The rows of a group lie close to one hidden flat surface of 8 dimensions, which may be shifted away from zero. Surfaces can cross.
Some rows, each with its group after it:
[-23  14  -7  -6  -1 -17  -2   6 -18  -9  -8 -11  22   3  26   2   9   6] | (0)
[  0 -13   2  -5 -12   4  -1   0  -8  -2  -1  -3  13  -8   5   5 -14   8] | (3)
[  0  25  -9   8  12  -1  -3   4  -8   2  13   2 -15   5   2   2   8 -14] | (0)
[-17 -14   6  -1   3 -15   3   7  -2   2   6  -7  26  -2   4  -8  -6  35] | (2)
[ 12   3 -25  19   6 -12  14  11  -7  -7  -6  11 -27  12   3   2 -11   6] | (0)
[ -9  18 -27   2  19 -20  -6   9 -12   1  -2  18  -6   5   0 -14  16  -7] | (3)
[  8   1  12  -4  23  10 -16 -12   6  17  52  15   1 -13 -24 -13  -9 -14] | (0)
[  7  12   6   0  -8   8   6  -9   2  -9 -14 -16 -18   6   3   4  -4 -14] | (2)
[  3   3  -8  -9  -6   4  -4  -7   4   8 -12  -1 -11  -4 -10  -3   2 -14] | (1)
[ 12 -13  -6   6  12   9  22  -1  22  11  39   0  -3 -15  -4  -2  -8 -10] | (2)
[ -6  16  17  -2   7   1  -6  -6   1   0  12 -12   3   5   3   6   6  -3] | (0)
[  2 -11 -18   7  -2   6  26  15  15   5  12  -1  14 -19  16  28  25 -12] | (1)
[ 14   1   7  -5  -3   9  -6 -12   7   4 -13  -1 -24   6 -26 -26  -5 -15] | (1)
[ 10 -20   8   6  11  -5   4 -15   7 -19  -4   7 -11  12  -2 -25 -37  12] | (1)
[-9  2  7  3  5  2  9  6 12  8 14 -8 15 -6  9 18 18  6] | (1)
[-18  -7   1 -15 -15 -11   0  -5  -4  -6 -29 -17  20   0  12  -5  -1  18] | (1)
[  7  18 -19  -2  26  -5 -16 -26  -3  -2   3  28 -32   8   8  22 -37  -2] | (1)
[ -5  19  13 -24 -10  19 -15 -12   6  17   7 -20   4 -15 -15  -1  25 -34] | (0)
[  9 -36  -3   4 -11   8  24   3  19  -8  -3   1  16 -12   7  -4   3  -5] | (1)
[  4   4  24   7  -1  15  -2   4  12  10  16  -5   0   1 -11  15  16   2] | (0)
[ 14 -12   9  -4 -20  23  -3  -2  -1  -4  -1   2   5 -15  -8  -1   8 -29] | (2)
[ 18 -32  -5  12   7   0   7   2   2 -13   6  22  -2   1  -6 -19 -24   5] | (2)
[ 11   3  12   5 -21  17 -23   8 -35   4  13  11   0  -2  -7  22 -13  -2] | (3)
[ -1   3   2 -22 -35  17 -30   0 -19  21 -23  -2   4 -15 -31  -5  20 -19] | (3)
[  6   3  12   5 -17  12  -5  13   0   8 -13  -4  -5   4 -17   5  26  -5] | (2)
[  3   6   1  -3   0   3  -5  -5  -6   1   7  -3  -4  -2  -3  -6  -5 -13] | (2)
[ -3  21  -7  -4  -6   1  -5   2  -9   8  -8  -9 -12   3  -2   8  11  -9] | (3)
[  6  -4  -8   2 -19   5   2   5 -13  -6 -17   2  -2  -2   8  10  -2  -8] | (3)
[  1 -36 -31   8   6 -11  14   3  -6 -22  -1  38  26 -12  37  22 -22  11] | (1)
[  6   7  17  -5 -11  13  -1 -11   8   3  -9 -17 -12   5  -6  12  -4  -3] | (3)
[ -7  10  21   7  -7  -2  -6   6 -13 -23 -14  -7   7  19  18   8   4  11] | (2)
[  7  26   3  23  28  -3   6   4  -3 -23  28  14  -7  12  24   6   7 -19] | (0)
[-22  -6 -26 -16  10 -25   9  -8  -5   3   0  -9  15  -8  16 -20 -20  15] | (1)
[  5 -13  -1 -10   5   0 -16 -12  -1   3   2  15  -3  -3 -19 -22 -19  -1] | (3)
[  9  -5 -26   0 -12   6  10  11  -3  21   0   3 -14 -14 -17  -1   8 -12] | (0)
[  9 -13   3  10  -6   7  -1   9 -12 -27  -7  21  15   1  13  -3   8 -14] | (0)
[ -3 -17 -10   5   6 -13   9   4  -2  11  10   2  -1   0  -2  -5 -23  35] | (0)
[ -8  -5  11  -8   1  -4   9 -12  15   6   2 -24  -1   0  -2  -7 -17  18] | (2)
[ -5 -16  27  -7  -4  -1  -7  -2   6  -3  -3  -7  17   6 -10 -18  -3  19] | (1)
[ -8  32  37   7 -21   4 -37  13 -35  -9 -27   2   0  27  -3  26  19  15] | (3)
[ -3 -32  24  -6 -22   1  13 -14   5 -28 -31 -18  20   7  17  -5 -27  22] | (2)
[-24  -6  15 -25 -11  -3   5 -17  12  10  -9 -37  22  -8   6   3 -11  25] | (3)
[  3 -20 -42  12  14 -22  10   9 -27 -12  24  29   9 -11  23 -10 -30   4] | (3)
[ -1   1  -9   9   2 -10  19   6  -1  -9  -6  -9  -5   7  18   0  -5   6] | (2)

New rows. What belongs after each?
[ -4  10  24  -6  -2  14   3 -13   8  -4  18 -22   7  -5  11  11  -5 -11] | (2)
[-12  25  25 -17  -7   3 -35 -12  -7  12 -24 -10  -8  13 -22   2   7   8] | (1)
[  5  -6 -35  13  11 -14  31  11  13  12   8  -4 -19  -4   0 -10   2   2] | (2)
[-11  -3   1   2  14 -17 -14   7 -12   9  11  12   9   7 -13 -18  -7  31] | (2)
[ -6 -29 -13   6   2 -20  16   5  -6 -18   2   6  20  -1  22  -9 -26  29] | (0)
[  9 -11   9  -5   8   3  11 -21  22   6  12 -14 -17   0  -8  -6 -35  14] | (0)
[ 11 -44 -38   8   6 -14  28   2   5   7  12  11  -4 -15   0 -17 -46  26] | (0)
[ 26  -7 -12  11  -4   9  17  -8  10 -11 -18   5 -39   7  -5  -8 -23 -15] | (0)
[ 10 -17  -8   3   5   8  11   2  13   6  17   9   2 -15  -8  -7   4 -13] | (1)
[ -5  17   9   3   7  -2 -17   3 -20 -30   6  15  16   8  20  -6  14 -21] | (0)
[  6  -6  -6  19  14  -1  34   7  20  -3  25 -10  -3  -1  21  18  -5   8] | (0)
[ 18 -26 -18  -4 -16   7   5  -4   1   3 -16  11 -12 -12 -15 -18 -17 -13] | (0)
[-11  -3 -23 -11   4 -14   6  -1  -6  10   4  -7   5  -9   0 -19  -9   6] | (2)
[ -5  -8 -11   7  11  -7  20   3   1   1  28  -4  13 -10  22  12 -15  13] | (3)
[ -5   6 -14   9  27 -15  19   2   7  12  38  -7  -5   0  11   3 -18  19] | (0)
[ 16  -2  38   3   4  16 -36  -4  -4   1  11  27  -6  10 -33  -2  -7   4] | (3)
[-11  -1  20   1   6 -19 -14   7 -13 -11  -7  -2  11  19 -13 -41   2  22] | (1)
[ 12  18  24  22  17   3  -4  -2   1 -19  10  10 -18  23   7   9  -5   2] | (0)
[  1  -4  19 -11  -8  14   2 -18  24   5 -10 -16  -3   0  -7  13  -7   5] | (1)
[  9   1   1  18  26  -8   1  -3   1 -16  15  27 -12  15   9   5 -21  10] | (1)
[10 -6  4 23 13  2 22 10 10 -8 20  4 -4  6 14 15 -4  9] | (0)
[  1   0   4  -6  28  -9  -4 -22   6   0  33   4  -8   1  -3 -20 -39   6] | (0)
[ -4  25  13 -13 -23  12 -23  -9 -26  19   4 -22 -10  -2  -8  19 -16   1] | (3)
[-14 -16 -36  -5   6 -17  -2  22 -19  29  34  17  32 -30  -8 -10  11   9] | (0)
[ 14  15  -3   2  14   8  -7 -19   5  -2  -8  16 -35  12   1  25 -18  -9] | (1)
[  2  -5 -17  -9 -20   7  21  -5   6   9  -6 -25  -3 -18  14  15 -11  -9] | (3)
[ 10 -11   9   7  -2  17  10   9  16  15  25   1   6 -15 -10  13  13 -10] | (0)
[  4   3  18   7   4   7  -8   0  -8 -15  17   8   6   6   8   4  -5  -7] | (2)
[ -2   6  -1  -8   4  -2  -6  -8   1  17   9  -8  -8  -3 -14  -8 -11   3] | (0)
[ -1  12  15 -12   2   4  -8 -28  -2 -12   6 -16  -7   5   9  -9 -36  -7] | (2)
[  8  -9   9  21  12  -1   8   9   3 -13  17  13  -1   8   7   9  -7  14] | (0)
[  4  -2  23  11 -11   9  16  10  18 -10 -14 -18   1  10   2   2  22   2] | (1)
[ -8   0 -13   3 -10  -6  11  11  -6  -2  -1  -8  13  -8  20  15   8   3] | (3)
[  1   5  -8  -3   8   1 -17  -2  -4  10  10  17  -5  -6 -15  -2   0  -7] | (1)
[-4 12 23  8  5 -4 -7  0 -2  2  3 -5 -6 17 -1  8 -6 27] | (0)
[-10  16  12  -2 -17   3 -24   9 -16  -4 -32  11  10   9   4  36  29   6] | (1)
[ 15 -15  13  10 -17  14 -17  16 -15  -8  -9  29  10  -1 -10   7  14  -9] | (3)
[ -4  15 -10 -15  19  -9 -10 -21   3  14   8  -3 -17   0  -8  -9 -22   0] | (1)
[  0  18   4  10   1  -5 -10   7 -20 -25 -15  10  -6  18  14   1   9 -11] | (0)
[-17  27 -27  -2  16 -22   0   4 -11   5   0  -4  -8   2  15   4   5   3] | (1)
[ -7 -14  10 -16  -6   0 -21 -12  -3   2 -11   5  12  -4 -14 -11 -11  12] | (1)
[ 16 -11  -5   3 -30  15   0   4 -15 -27 -33   8  -1  -4  10  -3   6 -35] | (2)
[-18   9  -6  -6  18 -14  -3  -3  -2  11  19  -4  14  -2   6   2  -3  16] | (1)
[  0 -23 -16 -10  -6   3  18  -2  14  11   6  -9  14 -22  -4 -12   2  -8] | (1)
[ 20   6   1  40   0   4   3  36  -9   9   8  25 -23  18 -14  27  26  17] | (0)
[ 18   6  11  11  14  11   0  -8   5  -6  21   8 -21   5  -4  -3 -13 -16] | (2)
[ 14  -4  12  14  -7  21  23   6  23   0   7 -15  -9  -4   1  17  15 -13] | (2)
[  6 -24  -7  -3 -25   7  21   5  15  12 -18 -16   0 -11  -5   8  -2  11] | (0)
[ -1  -8 -29  -8   8   0  15   3  27  12  -9   4  -2 -17 -13 -18  34 -28] | (3)
[ 13 -18  31   5  11  13  13 -17  33  -4  16  -8  -4   5  -8  -4 -21  12] | (1)
[-26  -5 -10 -12  12 -27  -2  -6 -10  -6  -1  -5  24   3  21  -8 -20  31] | (1)
[ -9  -6  17 -10  -4  -6 -33  -6 -31 -17   3  15  29   0   2 -19 -15   6] | (2)
[-23   7  22 -16   7  -8 -20 -13  -2   7   4  -7  21   5   5  16  -9  35] | (1)
[ 18 -12 -10   0  -1   6  -8  -1  -5   7   8  20 -10  -8 -22 -14  -9 -16] | (0)
[  6 -17  36   2 -27  24  15   1  23  -6 -13 -24  14   0   0  16  10   9] | (2)
[ -5  11  19  -8 -11   9  -6   2   9  12 -10 -20   1   1 -14   2  27  -4] | (1)
[  5  -8 -22  -2  -3  -4  -4   4 -17 -10  -5  19   4  -8   2 -18  -1 -21] | (0)
[-19  14 -18  -1  25 -24   9  -4 -11 -14  17  -8  11   4  34  -7 -15   5] | (0)
[ -8  -4  13  -4  -2   7  19   6  26  20  20 -28  19 -14 -10  -7  25  -1] | (1)
[ 16  -8  11   8  13   3   5 -17  14 -11   6   4 -26  15  -2  -8 -39  11] | (0)
[ 10 -19  -2  11 -20   2   1  10 -13 -25 -29  13   6   6  10  -7   0  -5] | (2)
[ 10   1  -8   7  20   7 -10  -6   1   5  20  31 -10  -5   0  27  -9  -6] | (1)
[ -2  17  -2 -13   2  11 -31 -17  -4  13  -8  22  -8  -3  -3  45  -4  -3] | (1)
[ -3  25  43  -7  11  14  -8 -22  20  15  23 -30 -10   8 -13  10  -8   9] | (2)
[-16  18  13   2  -6  -9   7   4  -5 -17 -21 -26   8  17  31  15  12  11] | (0)
[ 23 -26 -17  27  -4  -2  15  20  -3   0  -8  26 -26   7 -13   2 -17  18] | (0)
[  6 -27 -40   6  13  -4  31   1  13   0  22  16  11 -22  23   9 -13  -9] | (1)
[ -5   6 -18   1   4  -8 -11   7 -17  -3  -9  19   3   1   8   7   6   0] | (1)
[-12  24 -17  -6   8 -11  -8   6 -12  31  14  -7 -12  -3 -15  -2   8   7] | (0)
